There are 3 ways to turn a row about zero (a turn may also mirror it). The second row of each pair is the first, turned, with some noise. The first 27 pairs use one turn. New pairs use 2 turns, one after the other, and a turn may come again.
(in the rows, 128 means zero)
Some pairs, each with its turns in order after it:
[ 85 152 138 130 147 114 109 127]
[151 133 108 156 136 118 163 112]
(2)

[104 153 163 109 103 150 138 139]
[137  93  80 124 111 111 127 117]
(2)

[135 148  67 150 114 124  99 133]
[135 117 162 129 135 147 167 175]
(2)

[ 48 133 156 192  49 158 130 141]
[223  70 129 103  86  68 143 129]
(2)

[102 160 141  70  75 134 136 162]
[151 147 137 156 174 123 115  53]
(1)

[117 132 120 121 120 170 203 126]
[141  79 135 101 119  93 141  76]
(1)

[128  48 155 132 111  67 131 136]
[ 66 165 186 128 121  99  89 149]
(1)

[127 136 128  74 152 121 101 181]
[ 90 101 105 178 170 121 127 134]
(2)

[156 129 121 118  77 131 155 125]
[ 85  98 113 161 130 138 138 133]
(0)

[138 140 102 178 117 123  91 124]
[139 118 140 157 124 156 155 174]
(1)

[ 51 139 108 102  80 138 105 127]
[156 119  55 132  72 147 111 127]
(0)

[133 125 133  88 139 134 167 149]
[134 115 119 106 137  99  94  95]
(1)

[124 101 136 139 133 128 166 166]
[115  98 161 109 124 122  96 115]
(1)

[ 48 136 114 176  97 121 173 121]
[183  81  76 158 147 126  80 106]
(0)

[ 48 136 153 148  85 135 141 135]
[198 101 100 117 122  76 142 121]
(2)

[208 165 136 145 163 120 142 107]
[ 81 135 195 127 171 129 109 159]
(0)

[148 126 114  77 129 144  98 118]
[ 91 167 116 111 103 145 145 139]
(0)

[129 105 118 149 134 131 107 198]
[122  81 173 153 161 108 120 125]
(2)

[185 156 107 124 163  97 208 107]
[139  81 103  76 168  60 127 162]
(1)

[132 123 168 149 140 130 134  99]
[140 111 135  99 165 125 133 150]
(0)

[ 48 107 159 134 119 136 208 170]
[189  72 101 138 151 165 133  48]
(0)

[ 48 116 129 127 127 106 125 122]
[138 179 173  98 112 143 145 106]
(1)

[149 147 130 131 127 191 183  71]
[146 132 103  69  94 194 104 108]
(2)

[208 120 151 169  90 116 133 128]
[ 78 121 181  86  73 116 118 128]
(2)

[124 163 123 199 130 134 137 150]
[168 112 159 175 144 120  96 149]
(0)

[129 123  91 125 134 172 101 109]
[130 183 101 141 131 134 132 152]
(0)

[139 140 161 160 115 118 159 200]
[111  81 166 122 175 156  92 116]
(1)

New pairs, each followed by its turns in order:
[157 135  97 144 160 102 156 132]
[ 87 123 139 153 160 105 108 133]
(1) (2)

[171  98 101 136 118 101 134  76]
[138 106 145 124  81 189 117 145]
(2) (0)

[113 119 180 134 128 127  78 147]
[176  91 109 144 110 160 143 120]
(1) (2)

[133 208 193 120 111 126 133 132]
[172 170 120  73 151 117 108 184]
(2) (2)

[108  99 132 155 137 116 108 208]
[ 67 101 129 141 167  89 156 151]
(0) (1)

[151 105 114 125  75 103 126 125]
[149 106  97 141 128  92 113  94]
(0) (0)

[141 125 182 157 110 105 154 153]
[126 155 146 127 127 106  69  97]
(0) (2)

[107 139  81 112 126 134 151  94]
[ 79 149 126  87 127 118 128 135]
(1) (2)

[168 131 137 136 134 124 128 127]
[155 110 140 111 130 135 132 114]
(0) (0)

[101 162 171 130 120 104 137 138]
[135 137  90 143 135 166 122  94]
(1) (2)

[149 130 180 137 115 126 123 110]
[115  96  86 131 111 118 117 148]
(2) (0)

[123 128 130 199 144 158 154 136]
[101 156 103 125  79 142  80 117]
(2) (2)

[130  80 139 110 135 146 132 130]
[143 113 119  92 132  91 140 119]
(0) (1)

[119 168  50 121 129 143 135 137]
[138 162 156 149 153 167 159  79]
(2) (0)

[134 141 123  89 103 151  93 193]
[155  87 118  65  87 112 121 140]
(0) (2)

[143  48 133 138 133 159 157  97]
[126 170 121 100 189 169 146  93]
(0) (2)

[130  99 110 137 155 139 100  54]
[118  68 125 112  78 152 159 123]
(2) (2)

[ 75 146 116 108 118 100 134  90]
[ 90 106 156 113 145 165  91 123]
(1) (0)

[132 204 121 123  81 132 125 158]
[121 155 171 121 130 185 110  77]
(1) (2)

[128 118 134 131  96 123  91 147]
[117 106 129 122 125 168 152 134]
(1) (1)

[107 144 141 176 125  62 130 166]
[104  79 141  81 162 112  96  89]
(2) (0)

[138 127 150  57 122 112 149 106]
[154 121 124 147 162 143 174 171]
(2) (2)

[125 114 178 126 139 108 116  99]
[151 133 109 123 106 158  89 112]
(1) (0)

[134 151 171 129 132 102 106 120]
[119 115 128 109 103 139 172 107]
(0) (0)

[154 129 141 101 126 116 130 142]
[116 136 138 117 126 126 140  93]
(0) (1)

[208 148  97 139 153  92 100 130]
[140 117 102 154 116  56 173  86]
(0) (2)

[ 48 125 125 114  79 134 207 176]
[ 91  96 123  25 177 130 149 169]
(1) (0)

[131 178  48  71 125 147 158 179]
[171 107 126  80  57 130  53 110]
(2) (1)

[101 132 127 128 121 121 123 111]
[119 114 134 129 139 151 117 129]
(1) (0)

[154  49 134 178 137 119 118 105]
[164  80 114 133 137  46 131 137]
(1) (2)

[119 129 121 104  48 127 150 110]
[134  87 142 101 179  98  86 131]
(1) (0)

[145 137 120 152 181 128 143 126]
[107 135 114 159 110 137 149  90]
(0) (2)

[129 104 122 136  67 128 109 118]
[ 99 108 162 104 148 153 160 135]
(1) (1)

[173 140 129 155 115 156 122 121]
[102 136 135 151 118 126 131  80]
(2) (1)

[132 123 145 177 110  75 158 117]
[110 143 139  76 138 149  87  91]
(1) (1)

[150 134 120 124 118 105  87 184]
[132 117 124  93  91  72 133 126]
(0) (2)

[ 91 172 109 139 188 116  48 173]
[172 105 152 157 234 102 121 112]
(2) (0)

[133  88 108 120  56 132  90 103]
[132  94 166 167  60 119 160 125]
(2) (0)

